All groups share one centre, and each spreads out both ways along 10 directions, with some noise.
Known rows, each followed by its group:
[-16.3 -10.5  17.6 -15.2  23.1  22.8 -14.3  -5.2 -23.3  -0.6  -3.5  -1.2
 -17.8  22.6 -20.5]  j465
[ -4.3   9.6  21.3   9.3 -12.4  17.8 -36.9  20.7   9.7  12.2   1.6 -30.7
  11.2  17.7 -12.6]  j420
[-13.1 -23.2  -9.9  24.3  24.7  23.7 -32.4 -11.1  35.5   8.3  14.7 -23.1
 -10.2   2.7  30.3]  j585
[ 10.8 -23.0   7.4  21.7  -4.4  -5.6   0.8  25.2  14.8   2.9   7.2 -28.9
  -3.8   0.1  -0.3]  j420
[ -9.4   9.9  10.9  -8.7 -11.6 -16.5 -15.0  16.5   7.1  35.9  13.9 -13.5
   8.6  -7.8  -5.3]  j465
[  7.7   9.9   0.8   5.8 -10.8 -12.7  18.3   1.6  -9.6   8.8  -5.0   4.4
   8.7   3.2  -8.1]  j585
[  4.1  -4.6  17.5  -8.8 -16.9   6.8   9.1   2.8 -36.3  -6.0  22.1   5.7
  -2.5  11.9 -15.7]  j319
[ -1.9  11.2  15.8   5.9 -21.4 -21.0 -25.3   4.8   5.9  45.1 -29.7 -31.0
  -4.7  -3.7  -0.1]  j585
[ 32.6 -13.1  27.2  34.9 -11.1  31.2 -22.4 -14.2  22.0   9.5 -17.5  -1.3
  11.1   4.5   4.9]  j420
[-14.7   1.1  20.0  12.4  -8.4  14.1  -6.6   2.9   0.2  19.4  -6.0  -1.7
  -7.8  22.8 -24.2]  j420
[ 20.4  20.3   7.4  18.9 -35.7 -13.7  -3.5   2.5  -5.2  13.6   6.0 -16.0
  31.0  -8.1   8.1]  j585
[ 16.0 -38.3 -22.1  13.4 -10.9  24.1  15.0  17.2  14.9  26.0   3.7 -15.9
 -28.9  -3.1  35.4]  j420
[ 11.1 -29.2  34.4  32.0 -21.5 -26.2  -6.2  -2.0  -1.4   4.7  19.8 -33.0
   2.7 -14.6  -6.8]  j465
[ 10.0  22.5 -21.9  -6.4  13.8   3.8  27.9  -0.8  -6.9  12.6 -12.3  28.5
 -30.4  10.3   7.9]  j465
[ 11.4  -5.1  10.7  -4.7   9.9  -7.2  -6.5 -12.6 -11.4   6.9  -3.8  -9.4
 -16.0  -0.9  -0.1]  j585
[-25.6  10.2   2.9   4.8  -8.7  20.9  -8.1   1.0  -2.2  22.9 -30.2  -1.9
  29.1  19.1 -14.6]  j585
[ 0.0  5.2  0.1 25.3 11.5 17.6 18.8 10.5 -9.0 -0.3 16.5  0.4 27.0  7.8
 -0.3]  j319
[  9.2  13.5   8.9   5.7  14.4  23.8   4.6  17.7   3.6  13.9   1.1   0.2
 -10.4   8.7 -11.8]  j465
[-3.2  3.9 -7.4 -0.2 16.7  3.7 -2.5 18.0 -2.4 -8.5 -5.5 13.6 15.2 30.1
 -0.7]  j465
[-50.7  -9.8 -27.4  18.2  12.3  39.2 -19.7 -25.8   7.5  21.0  14.6 -12.8
  27.7   4.7  35.3]  j585
[-23.7   0.0  -4.6   6.5 -30.6  -9.8  13.8 -20.2 -18.5  26.4 -12.7 -12.7
 -60.4  12.9  -4.5]  j465
[  4.9   3.8  -2.9   8.0  28.1  -5.7  13.9 -19.5 -40.7  20.0  -9.5  11.2
   1.5 -16.9  29.3]  j465
[-16.8  -5.1   0.5  18.0  -1.0  -0.8   8.4  24.2  -9.3  13.4  59.3 -23.8
 -10.5   5.2   4.6]  j585
[  7.4   0.6  33.7  15.9  -5.0   3.3   8.6  10.6 -29.6   8.8 -29.9   0.2
   5.8  11.4 -27.4]  j585
[ -8.7 -23.3  -1.1  26.5  -6.4  23.6  -1.3   9.3   1.5  -6.1  -1.4 -41.4
  30.6 -10.3   8.5]  j319
[-14.1  -8.0 -14.5  40.6 -22.7 -23.3  34.5   9.4   1.4  18.6  39.2 -12.8
   7.9  -9.6  15.7]  j585
[ 11.5  -0.9  -5.4   5.5   8.4  29.1   8.4  -5.8 -12.2  12.2  -1.3  14.0
 -10.5   7.4  14.1]  j420
[-29.4  11.5 -16.4   9.3  24.0  35.8   5.9  25.5  -5.1  14.1   9.5 -20.2
  -1.7  18.4   2.7]  j319
[ 19.9   2.1  -6.0  56.2 -12.8  32.9  16.8   2.7  -6.0 -28.9 -19.9  -8.1
 -37.9  43.0   7.2]  j465
[ -6.2  11.9  -1.1 -11.3  20.1   1.3  -5.6   7.0 -13.7  -3.5 -11.0  -6.1
  -9.1  12.7  -5.3]  j420
[  9.6 -33.9  11.4  41.0 -10.0 -45.8   5.6  15.9  19.1 -10.1   4.2 -10.5
  38.2   0.7  -2.7]  j465
[ 26.2  31.4  -1.6  13.5  17.3  -5.1  -7.3  22.3  11.5  21.6  12.6  -0.8
 -50.5  11.3  17.5]  j319
[ -4.1   1.9   5.1  -2.8  12.7   4.7 -18.0  -5.1   6.3  33.9 -56.3  -0.9
  -2.1   3.7   1.9]  j319
[  9.7  -0.2  13.3  11.9 -23.4   7.2   1.4  -6.7 -15.3 -11.8  25.0  -6.6
  -0.5  12.7  -6.9]  j319
[-13.4  62.0  24.3  -7.6  14.8   9.0 -37.5  21.0  -7.5  28.4  -9.6   3.7
 -11.5  31.6 -24.0]  j420
[29.2  7.9 27.0 18.9 13.5 -3.6 -6.1 18.6 -1.1 13.0  4.3  6.4  9.9  3.1
 -4.4]  j319
[ -1.2  -5.3 -13.4   4.9  12.0   9.7  -7.3  -5.6  29.0   4.1  -7.6   2.8
 -15.9  12.8   7.5]  j585
[ -8.2  -5.5   4.4 -22.5  -6.1   7.4 -18.8  13.3  18.4  13.9 -34.4 -10.8
 -51.1  26.2 -22.4]  j319
[ 12.8 -16.5  -4.5  -1.7  20.2  19.5  10.9  21.9 -24.2  -0.8  31.5 -14.4
 -31.8   3.9  17.8]  j420
[-17.8   0.3  41.7  25.0  -6.3  18.3  -7.8  -0.5 -20.5  36.8  15.5  -4.3
 -24.4  17.9 -22.3]  j420
[-13.5 -10.5   8.3  28.6   3.0  21.3 -10.1  12.5   2.8   8.2  18.1 -17.1
  -5.5  12.1   6.0]  j585
[  4.0 -47.8  -6.4  23.7 -10.8  -5.5  18.0 -30.9 -10.3   3.7 -18.2 -15.1
   7.5 -18.9  24.2]  j420
[  5.2  33.1 -16.2  23.9  12.2  13.8  29.3  27.9 -28.1  19.9  22.6   9.1
  14.1   4.2  25.6]  j465
[-34.5  -7.1  16.4  24.7  44.8  25.1   0.7  16.1 -17.2  32.0 -10.3 -13.8
  30.9   7.2  -9.5]  j319
[  0.7  22.6  -7.1  -8.6  12.1  34.7 -13.8  13.5 -13.5  27.3  -0.3   0.0
 -11.7  13.8  19.1]  j420
[-23.9   6.6  -9.8  13.9  15.7  32.9  -6.0   1.7 -21.3   6.4 -33.6   0.7
   1.9  37.8   2.8]  j465
[ 32.6  30.1  -9.2  33.3  -4.1  15.1  14.2   3.5  -6.0 -13.9  36.3   8.0
  35.7   0.5  27.2]  j319
[-18.1 -11.1 -17.6   2.1 -13.7  -7.0  32.2   3.0 -22.4  10.2   4.3  -9.2
 -18.6  -2.3   5.0]  j319

New rows, each followed by its group:
[ 12.3   5.2  -7.4  19.8 -30.0  -7.1  -1.0 -11.2  14.7   0.7  11.9 -10.0
  31.9  -3.4  10.7]  j585
[ 20.6   0.9  19.4  20.5  27.9   4.2  10.5  32.0   8.1   5.8   4.1  10.8
  14.1  11.4 -15.2]  j319
[ 8.4  7.1 -8.9 -4.8  0.4  9.0 12.6 30.3  3.6  8.0 -8.0  5.2 10.6  6.6
 -2.9]  j319
[  7.6 -30.5  22.6  14.8   7.9  17.5  29.8  20.4 -42.2 -25.2  38.8  -5.4
  36.5  -5.6 -14.7]  j319
[  8.1  12.2 -16.6  27.3  -0.4  -3.0  16.4   9.0  23.7  12.2 -13.7   2.4
  13.3   2.4  10.7]  j319
[  4.4   7.8  24.2   9.8  -6.1  -3.9  10.9  29.2 -18.0  19.2 -16.1  -3.9
 -29.5  17.9 -26.7]  j585
[-20.0  20.9  20.8  -4.1  -7.3   1.8 -15.3 -23.0   0.9 -20.7 -31.3  12.6
  22.1  35.0 -52.7]  j420
[  3.3  -1.2   0.5  41.7 -23.7   7.9  15.3  -5.4  -4.6   4.2 -17.6   8.9
 -12.0   9.8  10.1]  j585
[-13.9 -10.8  37.8  37.7   5.6  -4.3  25.3  11.1 -21.7   4.6  29.7   0.7
  14.2  11.1 -39.3]  j420
[ -4.1  -8.4   8.6  -0.9   1.2   2.5  11.2  13.9  -7.7   8.2  -6.9   5.5
  -0.4  11.5 -19.4]  j319
[-10.4 -11.4  -9.9  -2.8  14.9  36.0  20.1  14.9 -16.1   9.5  11.9   6.2
  -3.7  18.9  -0.9]  j420
[  7.8  -2.1  25.1  11.6  10.8  24.7  -9.4  -1.0   5.4   4.2 -11.1  10.5
  -9.8  23.1 -23.0]  j420
[-16.0 -48.1 -21.2  19.5  -5.4 -12.0  27.6   1.3  10.4  15.9 -26.7 -23.4
  15.8 -11.6  11.8]  j420
[-29.5  12.1   1.3  22.4  -3.8   4.5  14.1   1.8  13.2  17.2   2.3  13.7
   7.4  37.3 -32.2]  j319
[ 19.7  28.8  32.6   1.5   1.3  -9.3  13.7  32.4 -32.6  31.8 -52.0   7.8
   1.5  10.6 -31.5]  j585
[ 18.6   5.0   3.3  -8.3   3.6  17.0  -5.7   0.4 -35.9 -15.5  35.7 -10.9
 -32.0   7.7  15.8]  j420
[  5.2  13.4  15.0   6.8  22.9   9.3  -6.5 -10.6 -33.7  27.5 -35.8   0.7
  23.8  -8.9  10.7]  j585
[ 25.2  27.1  25.9  22.3   8.3  30.7 -24.0  12.7 -16.9  35.7  20.0  -3.4
 -18.5   3.5  21.9]  j420
[  9.8  11.8  -5.8  24.4  12.3  -0.7  42.7  -4.8 -56.0   1.5  47.9  12.1
  11.3 -11.6  26.2]  j319
[  5.7  -2.2  -2.9  16.7  19.6   9.8  13.9  -7.4  -6.6   5.1 -13.2  12.6
  12.4   0.1   9.0]  j585
[-24.7  -4.6  12.5  29.4 -10.1  36.8  36.9  13.1 -48.8 -11.1  25.5  13.9
  30.8  27.4 -28.3]  j585
[  0.9  -7.3  -1.7  19.5   6.9 -12.8  -5.2   5.9   9.5  31.1 -33.9 -19.6
   4.3 -12.2  18.1]  j420
[ -7.3 -22.8   3.8  17.9 -23.0  24.9  -6.0  -2.3   7.5   8.5  -5.1 -16.8
  21.1  10.7  -4.3]  j420
[ 11.7  14.6   1.9   6.6 -12.0   1.9 -21.0 -11.0 -13.5  16.3  10.7 -16.0
 -18.9  -1.8  26.8]  j585
[ -1.0 -11.9   6.0  10.1  -2.6  12.2  -4.5  -7.9  -5.3  10.8 -11.7  -9.1
  -1.9   4.5   4.2]  j420
[ 20.4  -8.3   9.1  16.4  -4.4 -22.7 -16.0   3.8   4.8   4.4  -8.8 -16.1
 -40.3   7.9  12.0]  j465
[ -1.0 -18.6 -16.7  19.1   8.5 -17.3  12.4  39.7  30.2  31.9 -21.9 -27.7
  -1.6  -7.8  13.9]  j420
[  4.6 -22.1  -6.8  32.1 -20.2  -5.3  17.0  16.6  15.3   1.2   5.5 -20.7
  36.1  -4.6   5.8]  j420
[  9.0  -2.3  -3.3  14.3   5.7   4.8   4.8  25.1   4.4  13.4   5.4 -14.5
   2.2   0.8  10.3]  j420
[ 18.3  -0.5  26.4   6.7  20.9  -9.1   3.0   9.7 -28.8  15.4  -7.7  -9.2
 -25.1  -2.8  -5.0]  j585
[  7.0   1.4   7.2  14.8   0.8  14.1  -8.8  -4.6 -29.0 -12.9  14.4  -5.6
  11.9  15.5  10.8]  j465
[-19.9  14.5  -4.3  10.7   8.3 -28.6   3.0  14.9 -13.0   6.1 -13.0 -25.1
  43.3  -6.4  -1.4]  j420
[  0.2   1.0   7.5  -1.9  -1.4  -6.7 -11.4 -11.8 -17.7  13.1  -0.7  -4.8
  -8.6  -0.5   8.1]  j465
[ 31.7   7.3  17.0  31.7 -56.5   8.0  -4.9 -17.6   7.4  -8.3  19.5 -22.1
   1.2  -4.7   1.9]  j465
[ 16.2  -2.9  11.5  24.7  -9.1  -8.6  -3.4  11.1  -5.5  14.7   4.6 -23.0
   2.1 -12.8  14.4]  j319
[ 33.5  18.9  11.6  -0.1   6.8  -1.6 -27.6   3.4   7.1  16.3 -23.5 -10.1
 -21.1  -1.3  12.7]  j585
[29.0 15.1 -8.7 31.5 -8.8 -4.9 -4.4 -0.2 -2.9 -7.0 -7.2 -0.5  1.2 10.0
 33.2]  j465
[  5.0   4.2   2.5  36.5  17.9   4.1  15.2  13.8 -15.9  24.3  -0.9   0.8
   3.8  -6.7  24.1]  j585
[  6.5   7.1 -13.2   7.0 -17.7   0.0  18.7  11.2  15.0   2.7 -14.9  12.8
  17.2   8.6  -4.4]  j319
[ -4.5  -5.0   6.7  33.6  18.8   9.3  -7.1  -4.3  14.9  10.7 -13.2 -16.9
  -0.1   8.9   0.3]  j319
[ -2.3 -18.1  22.6  17.9  22.4   1.5   7.6   3.3 -16.1  10.4   4.6  -7.4
  16.9  -8.1  -9.1]  j465
[-30.4   7.1   5.1  44.9   7.4  -9.8   8.5   9.7  27.2  36.9  -4.3  -9.2
  -2.3  24.5 -19.8]  j319
[-17.0  27.7 -31.0  12.2  -0.1  25.3 -17.2 -58.7   4.2  12.2 -40.0  -1.9
 -16.2  15.1  31.4]  j319
[-37.1  15.9 -23.8  19.1  11.1   7.2  10.0  -0.6   1.7  39.7 -19.2  -9.9
  -4.2   8.6  12.5]  j319
[  4.6   9.3  -4.1  19.7  24.1  13.4  13.7  -7.2 -13.2   2.7   1.1   8.3
   3.1   6.0  10.4]  j319
[-24.5   0.0  11.6  13.2  -2.5  21.1  -9.0  22.3  18.5  26.8 -20.2 -18.2
   1.6  23.8 -26.5]  j465
[-16.9 -23.3  -0.1   9.6  -1.1  18.8  24.2   8.5  -0.6 -17.3   6.0   2.1
  28.4  21.9 -30.0]  j420
[ -6.9  21.0   4.1 -18.5 -17.5  -3.1 -43.4  18.2  10.7  18.8   6.9  -9.5
  25.8  15.5   2.8]  j465
[  0.0 -13.0  -9.6  14.8  -3.3   8.4  14.6   3.7   4.4   3.6  -9.8  -4.8
  21.2   1.4   4.6]  j420
[ -6.0   3.2   5.5   9.1  -6.2  -3.8   5.2  -2.3 -11.6  15.5   0.9  -8.9
  22.2   0.4  -3.6]  j585
[ 10.2  43.0 -23.9  28.0 -10.5  10.4  -9.1 -24.8  17.4  13.6 -11.7   4.8
   7.3  10.6  31.4]  j319
[ 11.7  -3.3   7.0  -8.4   3.1 -11.6 -31.9 -17.0  14.0  15.8  -8.7 -25.7
 -24.9  -3.5  10.2]  j585
[ 12.1  -0.1  15.6   4.8  23.1  10.6  -7.6  -0.4 -20.0   0.7   6.1   0.3
  10.2  -0.2   5.9]  j465
[ -7.2  -5.6  26.8  52.5  -8.8 -40.6  11.4  26.9  -4.5  38.8  15.7 -32.0
   9.8 -18.0  -1.9]  j420
[-13.3   4.6  -4.9  17.0  21.9  15.3  10.4   5.0 -16.1  20.8   0.3   3.8
   9.9   2.0  13.0]  j585
[ -5.3 -14.3  -2.3  54.4   3.6  -4.3   2.8  18.8 -32.6 -16.6  -2.6 -22.3
 -22.3  40.4  21.1]  j465
[  2.5   2.9   0.5  -3.7 -10.6   5.5  11.0 -15.9  18.9  14.5 -24.1  11.5
  -0.3  -0.9 -18.7]  j465
[ 18.3 -11.2   6.5  19.0   8.4   2.6 -14.6  43.2  21.2  27.1   3.7 -35.5
 -18.4  -3.1  18.7]  j420
[-12.4  11.8   5.2   1.2  13.5  11.7 -21.4   2.1  -4.4  15.1 -30.4 -11.7
  21.6   7.4  -0.2]  j420
[ -4.7  15.2   5.3   8.6   3.2  34.3  -0.5   6.9  -1.8  13.3  -8.4  -3.0
   8.3  14.2 -10.0]  j465
[-16.6  -9.9  30.3  10.7   4.2  38.2 -25.8   4.4 -13.5  23.6   2.4 -16.9
  -1.9  16.8 -14.0]  j420
